The rows of a group lie close to one hidden flat surface of 8 dimensions, which passes through zero. Surfaces can cross.
Known rows, each followed by its group:
[ -0.7   3.6 -24.4  -3.6 -20.6  14.4  -5.3  -6.7  27.4   6.6  40.3  -0.9
  14.4 -25.4  47.9  28.2  -0.7  20.3 -43.2]	vari
[-24.7 -36.6  11.0   0.2  -7.4  -4.0 -21.6  12.4 -14.8 -42.0  62.6  15.0
  38.4  17.5  28.8  13.7 -62.0  18.1  25.8]	Fipod
[  1.7  17.0  14.5   7.5  30.3  -3.2   2.9  25.7 -32.6 -57.3  15.6  49.1
   6.7  -2.3  42.4   4.0   4.6   9.7 -17.8]	Gofem
[-22.5 -14.2  -3.3  17.3 -20.0  39.4  -8.8  32.6  11.8 -20.3  37.7  37.7
   9.2  10.7 -27.0 -28.6 -17.7 -27.9  26.2]	Gofem
[ -3.4 -43.5   3.7 -35.3  11.0 -37.9  -1.5 -10.3 -16.9  -2.5  31.5 -14.8
  -5.4 -30.6  50.8 -44.4  31.3   4.6   8.1]	Fipod
[-26.2  -5.5 -14.8 -36.7  27.5  37.8  -5.6 -37.3  23.2  -3.3   9.8  -3.3
  26.4 -15.7   1.8  20.4  38.0 -19.5  -0.5]	Fipod
[ 20.3 -16.4  21.0  22.9 -15.6   0.6 -14.7  37.5 -16.2  14.2  -0.4 -16.5
 -20.7  28.9   1.8 -11.0  -6.0   1.3 -20.8]	gikar
[-21.3   5.3 -15.5   9.0  28.2 -33.8  14.3  -4.0  43.3  38.9 -21.6  -8.2
 -33.2  -3.2 -22.8 -22.9  20.7  24.2  18.6]	vari
[  5.5 -31.6   3.5 -30.4  16.9  22.1  29.0 -38.3 -21.7 -24.2  11.9  15.3
  48.9  14.3 -10.9   1.4  17.1 -29.2   7.0]	Gofem
[ 10.9  -1.3  10.8 -22.7   4.7  31.8  18.1 -24.5  -4.1 -38.0   1.1 -25.6
   5.2   2.8 -19.2  10.2  -5.7 -29.4  43.9]	Gofem
[ 10.2  31.5   5.5  48.7 -20.2   8.3 -11.9  53.0  24.2  10.7  -1.7  -5.8
 -41.7  13.8 -14.9   4.5 -23.1  12.6 -24.0]	gikar
[ 15.1 -13.7   9.3 -27.7  22.2  -1.3  20.2 -28.3 -33.0 -25.0  -8.7   0.4
  24.3   7.3  -3.8   0.9  10.8 -21.9   5.0]	gikar
[-22.0  20.7 -14.6  12.4  16.6  31.9  -5.3  -8.7  23.5 -17.4  21.0  22.8
  34.2   5.9 -15.8  44.0 -12.2  -0.3 -20.0]	gikar
[-12.9  15.6  11.7 -15.5  10.3  -9.5 -35.6  10.3 -37.3 -21.6 -24.2   8.4
 -17.1 -27.7  27.6  -7.0   8.3 -14.8  16.6]	zavol
[  9.6   9.0  -6.2  33.1   8.0  14.2  44.1  -4.4  42.2   0.7  17.2  11.9
  14.1  30.2 -28.3  19.8   1.6  28.5 -20.0]	Fipod
[ -1.2   4.6  -0.7 -15.5 -10.9  28.8  -2.6  -3.3 -22.2 -57.3  40.9  25.2
  33.5 -12.7   8.5  11.0 -33.2 -34.2  15.8]	patap
[  5.9 -39.1  -0.9  -5.5 -29.7  14.1  -2.2  -2.7   4.5  28.6  11.7 -19.0
   9.5  16.1 -28.4 -22.3  -4.4 -23.8   8.6]	Gofem
[ 30.1  -4.7  24.8  20.1 -22.9  26.2  13.3   7.7  -9.5 -23.4  20.8 -31.0
  -2.7  23.4 -41.8   5.4 -27.7 -27.9   3.1]	vari
[ -2.9 -12.8  14.4  21.8 -33.9  22.1 -16.1  31.9   0.1 -30.4  47.8  13.0
  -3.0 -13.4  27.0 -10.5 -19.2   6.1  12.6]	Fipod
[ 11.3  13.0 -28.0  -6.9   0.1 -49.5  18.2 -16.7  -3.8  23.2 -12.0  19.3
  26.9   2.2 -19.6  -2.3 -38.9   2.2 -20.2]	gikar
[-10.7 -40.5  14.9  -6.3 -27.2  13.0 -17.5  20.1   3.8  -5.6  39.6  -8.5
 -18.6 -25.6  54.1 -31.8  27.0  14.7  23.9]	gikar
[-19.5  31.7 -30.5  26.1 -21.6 -10.0  -3.3  14.8  50.5  11.8  19.0  18.0
 -13.7 -32.3   1.1  -5.4 -26.4  23.1   4.1]	gikar
[  3.5 -32.5  22.4 -27.5  -7.6  49.3 -11.3   3.9 -11.2 -29.3  24.2 -32.5
  -0.6   6.1   8.1  -2.8  13.3 -38.1  25.1]	Fipod
[-23.9   6.9 -27.2  19.7  -7.9  17.7   6.9  -3.0  60.1   6.2  51.5   1.0
  14.0  -2.1 -21.3  14.5 -23.0  12.9  -4.3]	gikar
[ 18.3   0.6  29.7  -0.3   1.9 -10.5  -4.7  -1.2 -57.8 -15.9 -49.3  -2.4
   2.3  25.0 -38.4  -2.1 -18.4 -33.5  26.4]	vari
[ 20.0 -35.0  -3.4 -20.9  18.9 -24.2  38.7 -20.5  -2.4  35.0 -25.9  -9.1
   1.0  27.1  -1.1 -30.8  41.9   8.6  -4.3]	patap
[ -7.6   1.5  29.0  26.0  46.7  16.4  -6.3  -4.5 -25.4 -32.8   3.2   4.8
  23.2  28.6 -22.2  38.0  18.8  -0.5 -20.2]	zavol
[ -9.2  13.5  15.7  47.2  35.8  -6.1   3.8  29.4 -10.9 -21.1   1.2  38.3
   1.7  26.8 -29.1   1.2   2.2   7.8 -19.5]	vari
[ 29.9  22.6 -23.7 -32.9  -0.4 -13.2  25.2   5.4  -0.8  11.8 -32.3   4.5
 -14.2   8.4  -6.8 -25.1 -11.4 -34.4  -8.8]	vari
[  3.4  16.6  -3.1   7.8  -5.0  -3.1 -37.6  29.8 -24.5  30.8 -40.3  16.2
 -12.5   2.6  13.4   7.0  12.7  -3.0 -50.0]	zavol
[-28.8  41.7  -4.8  23.1   4.1  35.2 -25.9 -17.9  16.6 -14.2 -11.6  13.7
  21.8 -14.2  -9.1  69.0 -13.1  17.6  -1.0]	patap
[ 51.0  -4.4  21.9  14.9  -3.3 -32.6  22.7  15.4 -43.9   6.1 -37.2 -10.4
 -10.7  40.2 -20.0 -13.4 -12.0  -1.3 -18.3]	zavol
[  3.8   3.4  11.2   0.6 -21.1  15.9 -10.0  -9.4   3.9  15.2 -29.5 -41.8
 -21.1   3.6 -42.8  -2.3 -16.7 -24.7  42.9]	patap
[ -8.5  17.4  11.1  22.1  21.8 -47.0   9.8  15.2  -4.3 -23.6   0.2  23.9
 -25.4 -16.6  29.0 -13.6  -0.9  44.5  15.7]	zavol
[ 21.6  -5.6  29.3   3.4 -19.9   5.6 -11.6  18.3 -13.8 -36.0  34.4 -57.6
 -30.3  -3.8 -20.0 -11.2 -35.5 -34.1  30.7]	patap
[ -6.6 -13.9   7.0 -30.2  23.6  61.6  -0.9 -19.5   6.4 -20.9   7.5 -15.1
  21.6  16.5  -2.0  30.8  33.6 -33.6  -5.3]	Fipod
[ 14.0  14.2  11.9   9.8  -7.5  -3.4 -19.7  22.0 -16.1   1.6 -18.4  -6.7
 -19.7  -4.2  31.3  17.7   1.5  19.3 -25.1]	Gofem
[ 23.3  21.3  16.6 -31.8   3.5  -1.0  -6.2 -30.4 -35.2 -29.0 -30.7 -35.1
  -5.2 -13.4  15.4  31.1 -14.0 -14.1  22.0]	Gofem
[-15.5 -15.5   5.6  13.9  20.6   4.4   9.9  25.4  32.2  -2.2  26.3   0.3
 -25.4  11.2   0.3 -25.8  25.6  15.6   9.7]	vari
[ 31.6  15.9 -16.5  11.8   7.0   3.7  47.2  25.3  46.3   2.6  29.8  -9.3
 -25.4  17.2 -19.3 -19.6  -4.0 -10.3 -32.9]	vari
[ 37.3  -7.1  -4.3  30.4 -39.9 -20.2  47.3  26.0  34.0  14.3  22.9  -5.3
 -23.0  17.5  -1.8 -29.1 -34.7  36.0   6.3]	zavol
[-20.7 -29.5   9.7  -9.7 -27.7  43.0 -24.8  12.7  -6.4 -33.8  51.6  15.3
  16.3 -20.0  43.8  -4.2   0.9  -5.4  19.5]	gikar
[ 34.5  -4.0  -6.9   0.2  11.3 -32.6  38.5  -4.8  12.6  26.0  -3.9 -24.8
 -14.2  14.3  -8.8 -13.4   9.0   9.7 -33.8]	vari
[ -0.1  -3.8  -5.3 -32.6  28.5 -28.9   7.5 -32.7 -46.0  -8.1 -22.0  27.8
  46.2   4.2   7.8  11.0  -1.6  -5.9 -13.0]	Fipod
[  5.1   2.6  -4.6 -34.5 -34.6 -31.3 -45.5 -24.3 -46.6  25.0 -34.8 -24.0
  15.2 -24.9  22.2  21.4 -34.3 -14.3  -0.5]	Gofem
[ -7.7 -23.5   5.6  12.6   6.8  27.4   2.0   2.6  10.9  24.9 -19.2  16.7
   6.6  22.8  30.9  11.9  59.5  43.8 -28.4]	patap
[-27.2 -20.8 -30.3 -21.7  10.6  -8.2  29.5 -36.5  38.5  24.1  11.6   1.7
  25.0   4.2 -64.5 -31.9  -7.8 -27.4  43.8]	Gofem
[ 35.3 -29.0  26.0 -20.0  -7.9 -12.8   4.1  21.4 -62.2 -30.5   8.3  16.5
   2.5   5.9  56.0 -27.7   9.1  -4.1  -9.0]	zavol
[ -4.9   2.0  20.1  24.9  22.4   0.9   0.1   4.7  -0.7 -13.2   1.2  -9.3
  -6.4  16.6 -18.7  14.1   9.7  10.1  -1.5]	zavol
[ -3.1  15.4  10.8  12.0  16.5 -16.7  -9.2  12.8  -8.7  -1.4 -20.8  -5.3
 -27.6  -3.4  -5.3  -2.8   4.3   9.5   4.1]	zavol
[ 25.7 -13.7  19.0  -8.6  47.1 -46.8  29.4 -32.9 -24.8  -9.4   4.3 -39.0
   8.7  11.3   0.1  11.4  19.8  14.2 -24.9]	patap
[ 35.5  33.1 -13.1  20.1  -9.8   5.8  57.3  11.1  18.0 -12.4  -8.8  33.6
  -0.7  20.2  -2.9   7.2 -18.2  21.6 -11.6]	patap
[ 25.5  13.1   3.9   0.5   3.0 -23.6  19.9 -15.4 -36.9   0.7 -41.1  15.1
  22.3  33.5 -33.2  15.2 -32.5  -9.7  -1.6]	Fipod
[ 47.2 -21.2  27.9 -13.4  -5.4 -27.0  12.6  26.5 -62.8 -17.7  -6.9 -10.2
 -17.5  22.1   9.1 -42.4  -8.8 -29.9  -7.5]	patap

New rows. What belongs after each?
[ 10.6 -13.7   5.0 -42.6  18.4 -49.6  11.5 -22.8 -36.9 -19.3  -2.6 -14.7
   5.6  -7.6   8.0 -21.4 -18.1 -17.8  27.2]	Gofem
[-32.3  -0.5 -18.6 -30.5  17.1  23.7 -10.7   4.2  -0.5 -27.5  13.5  49.9
  20.6 -14.3  39.5  -7.1  13.1 -11.2  11.3]	vari
[ 11.9  40.7  -3.2  19.6 -14.2  18.9  13.2 -10.9  15.1  19.6 -62.4  -0.7
  -7.9  16.5 -40.5  32.1 -15.7   9.9  12.7]	patap
[ -2.5 -22.9  -9.4 -15.9 -13.9  -2.7  29.2  -4.2  27.7 -14.4  47.8   1.6
  -1.8 -23.9  39.2 -29.6   0.1  17.5  31.9]	zavol
[ 11.3   3.5   7.3  -0.4  38.6  49.7   6.2   2.0   3.7  -5.0 -15.3   2.1
   4.4  28.2   7.4  30.1  63.9  -9.0 -58.3]	Fipod
[ 13.9  -3.9   8.8  -0.4  14.5 -12.0   5.8  -0.4  -9.0  17.3 -29.4 -27.8
 -12.6  37.7 -24.1   8.1  -8.4  -3.5  -4.4]	Fipod
[  9.9 -29.7 -19.4   1.9  -6.7 -47.8  16.3  -3.5  -1.2  34.8  33.2  18.6
  36.3  17.7   7.8 -10.5 -21.0  21.1 -47.6]	gikar
[ 13.0 -16.2   8.5 -16.9  -7.4  24.3 -12.2  -4.2  -9.8  24.6 -24.5 -44.2
 -10.4  18.5 -32.0  -0.2  17.8 -45.6  -4.8]	zavol
[  6.5  -2.4  -2.2 -22.2  -4.3 -18.4   5.6 -16.1 -16.9   6.5 -20.0  -4.6
   2.0  -6.9  -1.0 -13.1  -4.4 -13.6  21.5]	gikar
[ -5.9  -2.1  -1.3 -24.5  14.3  -8.2  -4.5 -29.5 -30.3 -14.3 -16.9   9.3
  47.1  26.1 -23.1  28.9 -46.5 -19.1  21.4]	Fipod
[ 13.7 -23.6  -1.2  -3.2 -13.2   1.6  32.0  -4.5  31.9   8.8  23.5 -32.9
 -15.4   5.4  -9.4 -23.5   1.5   0.2  24.7]	zavol
[ -6.0 -17.5  10.2 -36.7  17.4   7.0 -30.4  -0.2 -12.6  10.8 -21.0 -44.8
 -23.1   2.1   8.6  -5.3  29.9 -30.2   6.8]	Fipod
[ 25.1  -2.5  10.9  23.5 -37.3 -12.6  21.1  15.5  -9.3 -15.6  12.7   3.6
  -2.7   8.3 -14.5 -21.2 -42.7   3.3  28.7]	Fipod
[-40.7  -2.9 -34.2   8.1   5.0  -2.7  11.6  -8.8  54.4  27.5  26.1  22.4
  13.5  -6.3 -42.6 -22.1  -8.2  -0.4  19.3]	Gofem
[ 17.3 -21.2  14.3 -15.5  10.4   7.7   5.0  -7.8 -28.8  -4.0  -7.1  -9.6
  16.3  23.0  -6.6   3.4  13.1 -21.2 -19.6]	zavol
[ 16.2 -11.9   8.9   9.2 -35.8  27.2 -23.6   8.0 -11.7  18.8  -6.6 -22.8
  -5.8   7.3  15.4  18.8   7.0   4.1 -25.7]	Gofem
[ 16.7 -28.8  11.1 -18.8  31.0   1.6  31.3 -18.8   2.3  -0.6   4.3 -28.5
   5.1  33.6  -8.7   0.4  27.8  -3.8 -13.6]	Fipod
[ 15.7  -9.6  23.9  44.4 -14.8  29.1  20.5  27.2  17.7 -32.2  38.3  -8.1
  -4.8  32.1 -18.7   6.2 -22.5  16.6   9.3]	zavol
[ -3.7  20.3  18.2  33.0 -13.9   7.1 -12.0   5.1  -7.9  -2.3 -30.7 -16.2
 -12.5  11.8 -66.4   5.1 -33.9 -22.7  35.1]	vari
[  7.4  37.3   5.3   0.2 -14.3  20.1 -13.8   8.3 -30.8 -29.5 -29.7  19.2
   3.5  -6.0 -15.9  16.7 -31.2 -31.9  20.6]	gikar
[ 25.4 -31.8  13.8  -7.1  -4.4   6.4  19.7  -0.9 -37.0   7.0 -17.3   8.1
  20.6  42.7 -37.3 -25.0  11.3 -33.5  -2.5]	Gofem
[ -7.1  -1.2 -16.3  -7.8  41.3  -1.1  35.1 -47.0  34.1  11.7  -5.4   0.2
  20.6  -2.2  -0.4  26.3  44.8  31.4 -28.5]	Gofem
[-11.5 -36.3   0.3 -19.4 -16.7  46.2  -2.3 -22.1  15.4 -16.9  47.6 -11.4
  33.6  -4.9  10.9  12.9   9.0 -14.3  12.7]	Gofem
[  0.9  23.3  -7.4  17.3  11.6  28.3  26.3   3.3  47.2 -31.9  39.3  -6.2
  -7.4  -3.8 -11.9  12.3  -4.4   0.0   3.5]	gikar
[ -8.4  34.2 -12.1  26.5  28.2 -10.8  -9.4  13.4   7.9  27.2 -36.1  24.0
  -1.7  11.5   2.2  30.4  19.0  31.0 -57.3]	Fipod
[ 31.4  -6.9  13.3  -0.9   9.4 -34.0  40.8   3.2   4.6   2.0  -5.4 -26.1
 -40.0  -1.5   5.1 -38.7  21.2  11.4   8.3]	gikar
[-51.0  -5.3   9.1  -3.2 -10.3  15.9 -50.9  -3.9  -1.1   1.5 -28.6   4.1
 -10.6 -21.2  -0.8  -2.3   1.7   4.3  67.6]	vari
[  8.4 -60.0  24.5   3.4  28.0 -30.6  11.6  24.9   2.0  -5.8  55.3 -26.2
 -13.5  35.3  48.8 -19.7  20.6  45.4 -28.3]	Fipod
[ 10.2 -26.9  13.9  10.5 -30.4  15.4 -24.0  40.5 -31.9  -1.6  15.1  17.1
   4.1  18.5   8.4 -20.3 -12.6 -20.3  -9.7]	Gofem
[-25.7   2.3  -7.2  -6.0  38.1 -10.3 -10.8 -14.4  -9.7  -4.9  -5.4  36.8
  25.4 -14.1  39.8  19.8  37.2  30.7 -33.3]	gikar
[-28.2  34.2 -18.1   8.2  -1.7  43.5  -5.9 -13.1  28.5 -33.0  27.5  38.5
  37.1 -18.5   5.9  48.1 -22.4  11.8   5.0]	patap
[ -1.7 -16.2   4.4   7.9 -24.9  10.8 -18.4  15.9  27.1   9.8  35.6 -40.5
 -26.4 -17.3  34.5   2.3   3.8  23.7  -4.8]	Gofem
[  2.8 -23.4  22.4  -5.1  -3.7  -7.3  -6.0  31.0  -5.8  13.9 -25.5 -29.3
 -57.7  13.5   4.2 -51.5  19.0  -6.8  45.2]	vari
[  2.5  11.9 -21.8  20.3   5.8   5.1  19.7  14.9  48.7   8.7  39.5   4.9
  -7.1  -3.9  10.3   1.6   5.3  21.9 -41.5]	vari
[-14.3  14.6 -11.6  27.2 -19.2   2.0 -16.5  35.2  41.9  32.7   9.8  -1.4
 -35.6 -14.1  17.7  -5.1   7.9  27.2 -23.5]	zavol
[  1.6   2.7  20.1  30.9 -24.2  25.3 -32.4  46.4  -9.4  10.7 -16.7   4.2
 -27.7  14.7  18.1   4.5  11.5  17.7 -18.7]	patap
[-18.8  -3.1 -42.7 -37.0 -18.0  24.3   1.4 -42.4  27.8  29.9   6.3  11.0
  47.8 -13.6 -16.5  18.8  -9.9 -22.4  -2.7]	zavol
[ -4.0 -30.7  31.1  19.7  -1.4  46.3 -10.0  11.6   2.3   5.5  -3.3  -7.5
  -4.5  26.5  30.5  22.2  54.2  36.0 -19.6]	patap
[ 28.3  17.6  -7.1  -7.6  -1.2 -12.6   5.2   0.8 -40.4  -9.4  -9.2  31.1
  32.4   3.6  26.1  22.9 -12.2  -3.7 -58.8]	vari
[-18.8 -42.1 -16.1 -15.2 -21.2  -3.3 -17.4 -21.5  -1.5  31.2  25.3   3.0
  44.1   5.3  -2.7   1.3 -17.9  -0.1  -3.1]	gikar
[ 30.0 -24.8   4.8 -12.8 -44.1 -14.1  13.2   3.7  -8.7   2.7  15.4 -24.2
 -14.9  -3.7  -4.6 -46.6 -29.6 -19.3  38.2]	gikar
[  0.6  47.2  -7.7   6.5 -25.3 -10.8 -49.8  -0.2 -23.2  25.8 -56.8  -4.9
  -8.8 -24.2  12.0  41.9 -27.4   8.4 -17.5]	Gofem
[ 13.0  -6.5   2.8  15.7 -29.5  31.0  17.6   4.8  -3.0 -27.9  29.7  28.2
  40.0  25.3  -9.9  21.4 -42.9   0.0   0.3]	zavol
[-19.1 -35.9 -10.8 -21.4  10.5 -45.2  10.7 -22.3  33.8  23.1  40.1 -35.9
 -12.6 -20.7  11.7 -31.6   3.6  20.7  31.3]	Fipod
[  0.4 -17.9  21.4   2.1  35.0 -30.9  21.7  -1.0  13.9 -13.1  16.1 -34.9
 -39.2  -4.7   8.5 -31.8  31.1  22.0  28.7]	zavol
[  7.4   0.3  13.4  24.3  18.0  47.5  37.6  13.2  22.3 -30.4  14.6  14.3
  -5.4  23.6 -21.1  -2.9  29.3  -1.1   3.8]	Gofem
[-23.1  14.9   7.5 -19.1   4.9   1.7 -16.0  19.5 -17.4 -71.8  40.6  22.0
  -4.0 -27.8  14.2 -21.0 -50.2 -33.1  64.9]	Gofem
[-21.4  13.4   2.5  38.6  12.0  41.5  10.3  37.3  44.9 -35.1  39.1  26.1
 -19.2   1.8  -3.6  -7.5  10.3  12.1  11.9]	Gofem
[ -7.9   7.5  28.3  25.5  -8.6  30.5 -40.3  41.0  -4.1  -0.5 -22.7  -9.6
 -42.7   0.3  15.7   4.0  24.2   9.3   1.7]	gikar
[-24.0  -0.8 -19.7 -17.7   5.3 -18.8 -20.6 -23.3   3.0  23.4  -4.3  11.0
  16.4 -30.0  43.4  16.2  12.3  31.6 -16.3]	vari
[-18.5  -2.7  -9.8  18.1  -3.4 -31.4 -24.3   6.1  17.5  66.0 -32.1 -10.4
 -19.7   4.5  -4.8  -3.4   9.5  30.7 -20.6]	gikar
[ 13.8  -5.4  13.6  13.0  -0.7  25.4   9.7  24.9 -11.1 -37.4  30.5  11.5
   5.9  20.5   1.4   0.0  -7.1 -15.2 -16.1]	vari
[-14.4  24.3  -9.3  20.8  -4.6 -11.7  30.9 -19.4  50.2  -9.5   5.7 -11.1
 -13.9 -12.8 -45.3  -1.1 -38.0  18.1  64.6]	zavol
[ 17.9  -0.4  -5.0  -7.8  23.3  -0.1  24.2  44.1   2.1 -14.3  15.6  31.0
 -23.8  19.3  35.8 -38.9  24.3  -2.9 -28.0]	vari
[-14.6  -8.7  -2.8 -28.2  15.2  34.7 -25.1 -22.9 -17.2  -7.9  -2.6   3.1
  38.9   4.0  -4.9  27.3  19.8 -33.4 -18.2]	zavol
[ 20.6 -18.2  18.5  -5.2   2.3 -33.8  -6.4  19.1 -29.2 -18.4  29.1 -33.3
 -22.4  -5.8   3.1 -31.4 -16.5 -26.5   3.1]	patap
[ 16.9  44.0 -18.4  -3.0  -7.0  -0.4  -4.3  43.7 -19.2   1.1 -36.2  40.3
 -15.4   5.7  15.9  -9.8 -17.7 -21.9 -27.3]	vari
[  9.7   2.2  38.1  54.1  14.9  11.7 -10.0  41.3  -8.9 -24.3  13.1  -1.8
 -23.7  28.8  -3.7  12.1   7.9  22.5 -24.0]	zavol
[  4.8  -9.8 -23.1 -22.9  10.5 -23.5  17.2 -29.2  38.4  65.3 -22.9 -39.3
 -14.6   0.9 -28.2 -17.6  27.3  -6.5 -11.7]	zavol
[-22.5  -9.3  -9.4  -2.4   3.5  45.1   5.4 -13.4  44.3 -17.1  41.3  -2.0
  21.6  -3.2  -3.8  19.4   7.6  -0.5  10.7]	Fipod
[  0.8  24.6  15.7  21.7  28.2  25.2  22.5  17.1  36.3 -27.8   8.1 -23.7
 -47.5  -4.3   6.1   1.6  41.9  15.4   3.4]	gikar
[-20.4  11.5  -9.8 -40.1  -8.8   7.8 -16.1 -36.6 -26.5 -19.5 -26.2  25.4
  26.4 -41.5   9.1   2.4  -8.7 -26.5  53.3]	gikar
[ 16.1 -27.4  23.7 -16.4 -23.7  28.0   1.9   4.6 -27.2 -39.2  26.6 -10.6
   7.6   5.0   5.8 -15.0 -11.7 -31.3  29.1]	Fipod
[-13.2  18.1 -11.3 -12.8  12.0  21.9   4.0 -18.7  -4.0 -41.0  22.4  36.7
  37.2 -14.2  10.1  24.2  -9.4 -12.1  -0.9]	gikar
[ 22.2   7.3  19.3  16.2  16.6 -17.4   8.4  24.2 -12.4  -9.6  -8.3  -9.3
 -32.7   5.0  31.1  -1.4  17.4  29.3 -26.8]	Gofem
[ 27.6 -18.4  -2.2   9.8  -5.0 -20.3  33.9   8.0  -4.9   4.0  18.5  20.3
  16.7  23.5  21.3  -8.6  -2.1  29.7 -37.0]	zavol
[ -2.1 -41.9  17.3 -21.7   5.9   3.4  12.7  -5.1   6.2  -1.2   8.6 -34.9
 -22.7   7.9   0.6 -37.8  25.1  -8.6  46.4]	vari
[ 25.1   4.4  29.3  60.8   7.3 -15.9   6.9  32.0 -21.2  -6.0   5.6   1.1
 -12.3  30.0 -19.9  10.6  -4.5  23.2 -48.9]	vari
[ 12.4 -28.2   5.4 -13.3 -19.5   2.5  34.2  -6.8  20.3 -25.9  46.3 -19.5
  -6.9  -5.8  10.1 -33.6 -13.6  -0.3  52.3]	zavol
[-10.2   4.2 -17.2 -20.7  16.0   6.6  19.8 -51.4  15.1  -7.4   3.9  -3.9
  39.1  -1.7 -49.4  16.3 -14.1 -26.4  24.5]	vari
[ 40.9 -35.0  46.9  27.8 -16.9 -11.1   4.9   3.9 -30.7   1.4  10.3 -58.8
 -15.4  24.0  -7.9  -1.0   5.3  13.8 -11.5]	vari
[-32.5   7.8  -0.7  -5.8  29.9  -4.3 -18.2 -17.8 -40.5 -24.6 -16.6  55.5
  44.3  -3.8   7.4  18.1   3.5   0.8   5.0]	vari
[-17.6 -12.1  -3.6 -17.1 -35.1  15.2 -33.2   6.0   8.5  26.3 -11.7 -35.1
 -24.7 -10.1 -37.2 -33.0 -16.4 -43.8  53.3]	patap
[  2.2  27.7 -25.2  -7.0  13.2  -2.3  29.4 -26.4  -1.5  20.4 -58.6  54.5
  31.2  17.5  -9.1  20.8   4.3  17.4 -12.1]	patap
